All groups share one centre, and each spreads out both ways along 15 directions, with some noise.
Known rows, each followed by its group:
[  0  -2 -12   1   5 -10  -1  -2 -11   8 -13  -8   2   2   4  12 -13  -1
  -9  -9]
ked
[-18   7  15   4   4  -2  10 -15  -2  -5  -8 -15  -5   7 -10  10 -10 -12
  13   6]
ked
[-5  5  2 -1 -3  6 -1  8  8  6 18  6  1  5 -2 -7 12  2  3  7]
zol
[  1  14   9  11   9   4   4 -10  13 -20   8   2 -16  -1  -3   6   0  19
   1  -3]
ked
[ 16   5 -16  -3   2  -3  -6  -1  15   7   4   3   1   3  -9  -3  -8   3
   3  12]
ked
[  0  -5   7  -9  -8   0   0   3   5  19   4   1  -3  17  -7  -1 -14 -15
   0   4]
ked
[ -3 -13  12  -8  16 -15   6   8  15 -16   9 -18  -1  -1  -8  16   5   3
 -10  17]
dez
[ -6  -4   9  -7  -4  -6   4 -18   5 -17  -1  11   0 -14   3  -8  -8   4
   9   9]
zol
[  7  -1  -4  -1  12  10  10   2  -2   2 -13  -3 -13   0   1   1  -7   0
  -1  -1]
veka
[  0  10  -2 -10  -1  -2  10 -15  16   3   1   1  -8  12 -14   7  -2   2
   4 -14]
veka
[ -6  -3  15   4 -18   8  -7  -3   4  -2  10   9   3   0   6  -7   8   0
   2   6]
ked
[  3  -8  15 -10  -8 -13   5  -3  12   0   6   5 -21  16   0  11 -14  -5
 -14 -10]
veka
[ -7   2  10 -10  21 -11   3  -7 -16  -5  -3   7  -6  -2   9  -6   4   1
   9   3]
zol
[-20   0   9  -3 -11   1   8   5  -6 -15  -3   4  -5 -14   4   0 -11  -5
  13   7]
zol
[ 14   1  -7  11   3  -2   5  30  -3  -7   9   1 -15  -5   4   0  -2   4
   4   9]
ked
[ -8   0  21 -13  -8   1  -6 -13   4  -5   1   3  -7   4  11  -7   4  -7
   8   2]
dez
[ -8  13  -2 -10  -1   6 -11  -5  -3 -14  15   9  -5 -13   1   4 -19 -10
 -17   0]
zol
[ 10   3   2  11   4 -10   3   2   0  -1  -5 -19   5  -1  -4  11  12   1
   1  18]
ked
[ 10   6   7   2   0  10  -5  -6  13  -6  -9 -16 -14  13  -3  14   0   5
  15   2]
zol
[ -1  -4  28 -15  -1   8 -18   2   8  -1 -12   8  -1   8 -10 -11  14  -1
   4   4]
dez
[-13  11  -5   6  11  -3  15 -10   2   0  11  -3  11 -10  -9 -15  -9  -5
  -6  -6]
dez
[  8  -2  11   9  -6  -7  -9  13  -1 -12   3 -15 -21   8  21  17  -1  -3
  -6   8]
dez
[-21   3   5   5  19   3  15  11 -18  -5 -10  10  -6 -12   4 -14  -2   2
  -7 -12]
zol
[  4   7  -1  17  -8   2 -13  -4  -3 -18  -8  -3  -4 -10  10   7  -2   7
  -3   5]
dez
[-13   4  -1  -4  -5  -4   3 -11  23 -16   9  -5  -6   3   6  -4   1   6
   6 -11]
zol
[  8  14  -1  24 -12   5  -1   8  -8 -13 -12  -8 -10  -8  -4  14  -9   1
   3  -7]
dez
[ -4  -7  -2   7  -6  -4  -4   5  17 -16   0  -1   5  -9 -10  11  -6  13
 -20  -4]
dez
[ -6  -6  11  -2 -11 -12   0  16   5   3  -3   6  -4   3  12 -10  10  13
  -7 -14]
zol
[  9   2  13  -8   3  -2  -6 -11  -2  -6  -9  -1  -8  -3   4   5  -6   0
  -5  -2]
ked
[ -7   0   4  -5  -7   0   2   9 -27  24   4   2  -2  12  12   8  -5 -11
   5 -10]
veka
[ -4  11   1  16 -18   6   1  10  -9  -8   2   3  -7  -9   7  -9  -7  -7
   4 -13]
dez
[ 25   1  -2  10   1   7  -6  12  10  -4  10   9 -14   2   1  -3  -4  10
   1  12]
ked
[  8   5   4  -7   5  -1 -14 -25   4   6  -9  -6   3  12  -1   9   3   3
  -8 -12]
ked
[ 17 -15  16   1  -8   0   2  19   5   6  -7  -2  -7   6  -7   5  -3   4
  -6  -2]
zol
[  3  -8   8   6   1   8   0   8  -2   4   3   1 -10   6   3   3 -16  -4
 -13  -6]
veka
[  1   4   3  -1  18  -4   4  -1   9  -5  -4 -20 -19  15   8   9  -2   2
  12  10]
zol
[ -6   6 -10  13  -8 -12  14 -11   0   5  -7 -17  -7   6  19   5  -3  -6
   3   6]
veka
[-13  10 -14  11  11  -2  -7  -1   6  11  -1   3   9   4   0 -14  -4   5
 -12   8]
dez
[  1   8   4 -12  -2  12  -3 -14   2 -13   0  -2 -13   3  -9  18 -19  -7
   6 -17]
zol
[-10  -2  10 -10  -1  -9  11 -13   9  -2   6  -7 -11   5  12  -4 -14  -8
  -6 -14]
dez
[-11  -8  -1   2   6 -14   9 -18  -7   6  -9   2  12  -2  12  -6   8   8
  -4  -7]
zol
[  3  12  -9 -15   1  -4 -11 -12  -6   6  -3  21  -8   7   1   7  -7  11
   3 -21]
veka
[-12   2  13   4   7   6   6  -4  -6   9   3 -10  17   2 -11   1  26  -7
  -2  12]
zol
[  0   6 -15   6  26 -15  11   1  18 -13   1 -27  -9   6   1   4   5   9
   5  -1]
dez
[  2   5  18 -11  -5 -10  -4   6   4  -7  -2   5   0 -11 -15   5 -10   2
  -7   7]
veka
[ -2  -8   6  -2 -18  -6   1  13  14  -8  10  14   2  -9  -3 -11  -3   7
  -4  -1]
zol
[  8   9 -14  15   4  13  13   1   3   2 -12  -7   1 -13  -8  -5  -9   0
  -1  16]
veka
[-18  -7   8 -14   3  -7  -8  -2   8  -7   2  -5   4  13 -10  17  11   1
   1   0]
dez
[ 16  10 -10  19   6  10   9 -10  -4  -5 -10 -15 -11  -4   5   2  -8 -10
   4  12]
veka
[  7   5 -24  19   3  -1  13   6  14   0  11 -23  -8  12   1  18   1   5
   6   9]
dez
[ -9   9 -10   0   1 -10  11   9  -5   2  -3  -3  -2  -1  -4   6  -7  -2
   3  -5]
veka
[ -6  13  10  14   5  15   6   1   4   0   2 -10  -1   3 -16  -2  -6  -4
   6   8]
veka
[  5   2  -4 -18   3 -13  -2  10   5  -3   1  -6  -8   2   6   4   1   6
   1 -26]
veka
[-15  10  -6  -4  -2  -6  14   3   2  14  11  -2  -3  13 -10   7  -8  -6
   3 -10]
veka
[ -3  -9  13   7   6   0   5 -10   5  -8  -8 -16  -4   2   1   9  -7  -2
 -11   1]
ked
[  8   3 -23  -6  -8  -5  -3 -12 -13  12   3  18   3   8   2  12   6  -1
   4  -8]
veka
[ 20   0   1  10 -11   9 -10   1  -2   3  -8   6   9 -12  -6  -1   2   4
  -8  13]
ked
[ -5  -2  16   2 -18   4  11   5  -5   9 -11 -15   5 -10   0   2 -23  -6
  -9 -16]
veka
[ 10  13   6   4   4   9 -13  -7 -14 -17   1   4   4  -9 -17   7   2  -3
  -1 -26]
dez
[ -2  18  11  13 -15 -10 -12   6 -13  -7  -6  -8 -14   4  21   5   4  -5
   9   1]
dez
[ -2  10  17  -6  11   4  13  -3 -15  -6  -1 -12  -8 -20  19  -2   6  -9
 -15  12]
ked
[ 10   4   0   3  -6  11   1   8  12   4  21  -4 -15  13   8  -6   2  -8
  -7 -12]
zol
[ 11  10 -12  -1   1  -5   5  -9   5  -1   9   1  -2   0  -6  11  -3   8
   5  -2]
ked
[ 18  -6  -1  -2  18  -2  -2  -5 -10  11  13   8   5   2  -2  -4   4  -6
 -11  10]
zol
[-13 -11  -8  10  -5  -6  -5   9   7   6  10  -3   4  19   3  -1   0  -3
  10   5]
ked
[  2   7   2  -6   9   0 -26  14  -7 -12   9   3  10 -12  -1  -2   1  12
   1  -8]
veka
[ -2  12 -11  -7  -1  -6   6  -1   9 -12   6  15  -8  -5 -20   9 -19  11
  12 -14]
ked
[  1   1  17   0   2 -15  -9   8  10 -13   4 -11 -10   6  -1  15   1   4
 -16  -1]
dez

New rows, each followed by its group:
[-11   8   8  -7   7   2   6  -7  17  -3   3  -1  -1   4  -7 -16   6  -1
  11   4]
dez
[ -6   4  10   1 -21   1  -7   2  -4 -10  11   3   8  -9  -4   0  -1  -4
   6 -10]
veka
[  2 -12 -13   3   7   0   5   5   1   9   8  -5  10   2  10 -18   6  -5
  -7 -10]
dez
[ -1  -6   8 -19   8   3  11   1   4   3   1   1 -18   9  12 -11  -1  -7
  19   5]
dez
[-12  -7  -4   7 -11   6   6   2  19  -9  -1 -22 -17  21   6  18   1  -4
   9   0]
dez
[ 18  10 -19  -7  -7  12   8  -5   4  14  -5  -2   6  -5  -6  -3   7   4
  10 -12]
veka
[25 -7 -2  2  6 -4 -7 14 -3  6 12  1 -1  9 -2 -1 10 -2 -4 -4]
zol
[ -8   8   8   3  -3  -2  -1  -8   6  -9  -4   0  -9  14 -19   9 -14  -4
  27   0]
ked
[ -1 -10  19  -3  -2   6 -12  -6  16   0 -11   0  -6   7   0   3  -7   2
 -17  21]
dez
[  1  10  18   6   5   6 -11  -3  -2 -10 -16 -20   2  -3   0   1   9   6
  10  -6]
veka
[  6  -6  -2  14   0  14   0  -3  14 -13   3  -7   3   0 -11   0  11   0
   0   0]
veka
[ -9  11   0  10   1   2   2  11  12  -5   2  -5  -7  -4   6 -12  -9   8
   1   6]
veka
[ 13   1  -7  -4  17   4   5 -10   0  -7  -1 -16  -6  -7  10   3   1  -5
 -11  -3]
ked
[  5   1 -11   7 -10 -13   9   0  -7  -2  -5 -12   7  -8   8   9   6   4
  11  -5]
dez
[ -1  16  15  -4  -3 -11   4  -7   7  -5  -5 -19 -13   1  15  -3   9  -2
   1   0]
ked
[-13  -8  14 -10   2   6   4   6   0   4   6   2   6  -7  -2  -7  -3 -11
 -14  15]
ked
[ -1   1  19  -3 -20  -3  -1  -5  -4  -2   1   7   2  -4 -13   9  -9  -8
  -4  -3]
veka
[  4   5   3  -8  -9 -12  -6   0 -11  -3  -2   3 -17   4  17  19 -11   2
   2 -11]
dez
[  6  -8  14  12  -7  -4  -3  -4  14  12  13 -24   7  14   4   6  -8  -4
 -22   4]
veka
[ -8  -6  -2 -14   3   8   7   2  21  -1  12   2 -14  17 -13   9 -10   1
   1 -14]
dez
[-10   0  -9   2  19   0  21   1  -3   5  -3 -22  -8  11   0   3  -6 -14
   9  -4]
dez
[ -8   3   9  -9  12   5 -16  -6  10  -4   3  14  -2   1  -1 -12  -1   5
  -7  15]
dez
[ -5 -24  -7   4   2  10  14  11  12 -13   6 -18   6  -1 -11  11   8  -5
   3   5]
dez
[-15   4  -6  12   6   4  12  -9  -2   9 -14 -15   6   5  -3   9   0   4
   7   8]
zol
[ 12   2   7   6  10  -7 -14   3 -10 -15   1 -10  -4  -3   0  11  -2  -5
  -4   5]
veka
[-11   5   9  -2  -4 -14   5   9  -7  -4 -14   3   3 -11 -12   6  -1   1
   0  15]
veka
[ 11   4  23   0  13   1   6 -15   8  -3  -2  -4  -2 -10  -6 -18 -14  -5
 -19   4]
dez
[-19  21  11 -14   3  -1  -2  -4   2 -14   5   8 -14  -5  -2   0 -12  -2
  -1  -8]
zol
[ -8  -6   7  12 -10  -8 -16  12 -15 -10 -11 -11   6  -1   1  22   4  -3
 -14  -6]
dez
[ 13  -4  -2  17   7   3   5  22  -5  10 -13 -14  -2   9 -14   9   1   0
  -6  -7]
zol
[ 10  -2  -2   3 -17  -3 -10   0  11 -18  22   6 -10   3   5   1  -3  -2
  -3 -17]
veka
[ -3  -2  -1   2  14  16  -7  -4   8  -6  15   4  -4   8   4  -3   6   6
 -11 -11]
ked
[-11  -7  -7  -3  11   5  17  24  -6  -4  12  -1  -7  -1  -9  -1  -8 -11
   4 -11]
dez
[ -2  11   3   6 -10   3   8   7  14  -9   8   1  -8  -1 -13  -3  -3   1
  12  -1]
ked
[-17  -1  -2   4   6   7  -4  -7   3  -9   3  -1  14  -2 -13   1   7   1
   1   0]
ked
[  0   0  20  -8  -3  -7   7 -13   6  -6  12  -2 -17   8  13   9  -3   1
   0  -5]
ked
[ -8  23   2 -13  11   3   5  12 -10  -4   1   5 -11 -16   3 -11  -3  -7
  -3   2]
ked
[-15   6   6  10  -3 -25   9   4   3 -10  -8  -6  -4  -7   4  14  -5  18
  -9  -3]
ked
[  5   3   0   4   9  17 -17  14   8  -9   4  -8  -4   5   2   1  22   8
 -10 -11]
zol
[ -5   9  11  13  -3  -8  -6   3   2 -17  -1 -21 -12   7   5  18   6  -4
   2   7]
dez
[-16   1  10  11  -2 -16   3  -2   3 -12   4   8  -9   3  -5   8 -15  -4
 -11  20]
veka
[ 16  -4  -5  -1  18  -2   7 -16   8  -3   3 -13  -2  -3  12  -9   1   2
  -2   5]
dez
[-10  -8   3  -2 -15   4  10  -3  13  -6   6  -6  -2   4 -10  17  -8  -3
   0  -4]
dez
[-14   7   8   1   3  -7   6  -7  -9  -4  -3  -9   0  -5   8  -8  -1 -11
   5  -1]
dez
[ -6   8   5   3  29   4  -1  20   2  -5 -19  -2 -17   9  -7  -2   5  14
   4   0]
veka
[-10  30  -2  19  10  -8   0   2   4 -23 -11 -22 -10  -1  -3  -3  13   1
  16 -10]
zol
[ 20  -4  -4  -7   6 -12 -11  -4  -1  -6   4   3  -7  -3   4   8 -17  -2
  -7   6]
zol
[-8 -5  6  0  2 -6  7 -1 -6 -2  2  0  2 -4 10 -7  7 -1 -1 -5]
zol
[ 16   6  10 -10  24 -10  20   6  -5  -8   1  -4 -20 -13  -3   3 -21   0
   0   3]
dez
[  1  19  -3 -13   4   6 -11  12   7  10   7  14  -3  -2   2 -19   3   5
 -14   0]
ked
[ 11 -13   7   4  -5  -2   9 -20  -1  -6  -9   3   1  -4 -12  14   1 -12
 -11  22]
veka
[ -3   1   4   5  -8   0  24   0   4   2   7 -20  -7   4  -2   8  -4 -13
  -2 -11]
ked
[  8  -2 -16  -3   0   3   6  -1  -5  14   9   5   6   3 -10  10  -3  -6
  -5  -3]
veka
[  9  17  -1   0  12  -3   7  -8  11   0  -8  -7  -1   1 -22   7   1  10
  11   7]
dez
[ -4   6  11  -8  13   4 -12   8  -6  -7 -13  22 -16   2   0  -3   0  14
   4   0]
veka
[-10 -13   7   3   8  -6 -21 -14   5  -9 -16   2   7   7  -5   8  -7  11
  -5   3]
ked
[-18  15   4   1  24  -7  -3 -13  15 -14   6  -5   3   6 -26   9  -2   7
   0   9]
veka
